There are 5 ways to turn a row about zero (a turn may also mirror it). The second row of each pair is the first, turned, with some noise. The first 35 pairs use one turn. New pairs use 2 turns, one after the other, and a turn may come again.
(in the rows, 100 means zero)
Some pairs, each with its turns in order after it:
90  121  114  82  122  110
105  113  129  122  103  92 -> fibug

99  106  105  97  99  128
98  122  102  111  107  110 -> doven

79  95  127  99  94  100
87  115  109  85  112  80 -> doven

95  125  85  51  71  107
79  90  105  138  122  143 -> vatog

86  97  84  104  73  67
86  63  118  101  89  82 -> doven

143  119  102  90  124  149
58  114  126  110  57  70 -> fibug

128  89  77  96  78  99
77  103  69  82  96  87 -> fibug

100  100  115  136  141  149
60  112  98  78  106  42 -> vatog

70  111  83  102  118  110
71  97  85  96  116  127 -> doven

137  95  113  95  124  67
107  64  137  88  122  116 -> narok

99  109  104  85  101  130
104  114  112  107  86  77 -> fibug

88  113  70  89  92  96
106  108  96  105  65  112 -> narok

105  125  105  104  94  109
105  85  108  113  111  93 -> sopar

107  88  99  94  109  79
113  96  101  102  76  105 -> vatog

104  101  102  74  106  95
94  115  113  96  115  91 -> fibug

133  113  119  73  104  104
114  60  103  82  105  83 -> narok

92  92  121  62  102  99
98  115  93  140  89  104 -> vatog

78  89  100  85  77  80
129  95  89  119  107  116 -> vatog

149  115  115  94  118  106
113  46  104  101  115  99 -> narok

75  107  98  103  106  97
102  88  77  104  112  92 -> vatog

120  106  138  108  110  106
91  117  121  100  82  123 -> fibug

101  109  100  69  62  84
81  90  97  66  66  97 -> narok

121  97  89  85  109  100
93  114  125  96  85  96 -> sopar

105  76  67  92  96  100
106  79  86  128  111  97 -> doven

104  105  133  97  123  92
116  119  96  65  99  96 -> doven

51  107  127  86  72  79
115  100  40  122  96  82 -> sopar

115  122  102  117  100  106
99  78  81  105  114  110 -> narok

80  96  104  101  126  110
108  83  92  87  75  118 -> sopar

131  108  112  89  136  101
136  114  86  85  100  115 -> doven

114  135  97  91  97  100
97  86  117  126  105  86 -> sopar

120  95  105  117  75  99
115  115  119  85  104  109 -> vatog

109  51  100  83  97  119
115  140  104  72  91  106 -> sopar

131  100  94  60  108  91
66  125  111  91  122  80 -> fibug

92  103  94  104  88  83
89  109  100  86  90  113 -> narok

113  90  118  99  114  90
83  99  100  81  89  84 -> sopar

New pairs. What belongs after each?
104  149  96  126  118  124
106  88  55  133  80  125 -> narok doven

109  104  107  101  112  119
106  118  92  84  100  110 -> vatog narok

86  81  76  135  119  99
113  98  127  96  84  57 -> sopar fibug

112  97  65  112  113  95
113  81  129  97  120  86 -> doven vatog

101  79  146  80  104  122
73  130  110  122  101  65 -> sopar sopar

108  72  121  98  120  100
79  89  87  77  99  123 -> vatog narok

103  101  92  93  126  132
98  134  110  78  108  117 -> vatog narok

122  107  140  125  89  65
125  67  71  124  69  93 -> sopar vatog

107  105  85  114  116  71
134  84  108  98  103  92 -> sopar fibug

107  98  94  97  125  107
126  102  92  106  108  107 -> vatog vatog

106  119  99  95  81  94
102  119  109  100  99  79 -> doven doven

96  51  84  55  132  84
80  74  88  47  140  89 -> narok narok

131  116  112  111  103  94
100  94  93  74  117  78 -> sopar doven

94  102  106  118  108  103
99  107  97  113  97  86 -> fibug doven

83  85  111  149  114  116
86  71  120  142  97  114 -> narok fibug

93  145  108  106  146  92
61  92  118  147  126  104 -> doven vatog

90  96  100  76  107  96
98  103  103  106  107  78 -> narok sopar

108  82  101  65  58  103
69  67  117  128  113  89 -> sopar sopar

98  110  110  94  121  102
92  104  123  92  92  95 -> narok sopar

87  149  102  103  109  101
99  74  103  136  76  85 -> narok narok

84  96  70  133  99  116
113  100  78  110  116  136 -> doven sopar

77  112  93  127  108  91
86  97  95  89  125  79 -> vatog fibug

93  105  91  111  105  51
110  108  101  58  121  84 -> doven fibug

96  98  98  149  121  71
131  59  120  83  88  119 -> narok sopar

94  135  149  107  101  141
118  80  145  127  73  130 -> narok narok

93  109  51  88  97  75
121  136  103  61  104  113 -> vatog sopar

105  96  91  104  122  88
120  106  84  105  99  99 -> sopar sopar

102  58  93  105  83  79
121  92  95  115  138  120 -> fibug doven

107  116  106  85  91  86
83  86  98  85  83  90 -> sopar doven

108  108  99  149  95  118
120  93  62  76  79  82 -> fibug fibug

90  144  97  90  93  96
111  92  106  140  109  115 -> narok doven

83  114  89  103  92  122
108  119  76  106  110  97 -> doven narok

149  110  89  110  127  100
76  69  88  121  79  80 -> doven narok

91  97  92  95  89  111
100  82  92  112  106  105 -> sopar narok

87  102  55  104  66  106
120  90  66  130  127  105 -> sopar narok

92  123  95  94  97  113
112  99  97  74  97  107 -> fibug vatog

87  87  100  92  98  142
79  120  131  92  91  113 -> sopar vatog

103  87  122  84  94  81
114  103  111  87  130  92 -> narok doven

95  64  105  107  97  100
104  98  117  131  84  95 -> sopar sopar

116  94  89  105  99  108
98  101  108  98  120  107 -> doven sopar

98  97  70  101  104  95
106  119  91  75  96  99 -> vatog sopar

91  99  111  134  81  107
129  74  114  93  91  108 -> vatog narok

127  112  135  104  124  90
104  75  109  88  126  63 -> sopar doven

104  90  126  100  86  85
106  119  113  109  106  124 -> fibug doven

62  103  101  100  122  98
107  86  136  101  124  98 -> sopar vatog

107  99  102  126  108  149
97  92  128  120  95  56 -> fibug doven

95  103  97  88  149  98
62  118  109  90  75  111 -> narok fibug

98  75  108  102  123  80
100  118  134  106  93  115 -> narok fibug

88  109  97  60  120  117
83  139  93  119  113  118 -> vatog narok

107  92  106  107  79  134
126  73  84  89  94  103 -> narok vatog

88  99  98  75  88  94
92  80  100  100  83  105 -> vatog fibug

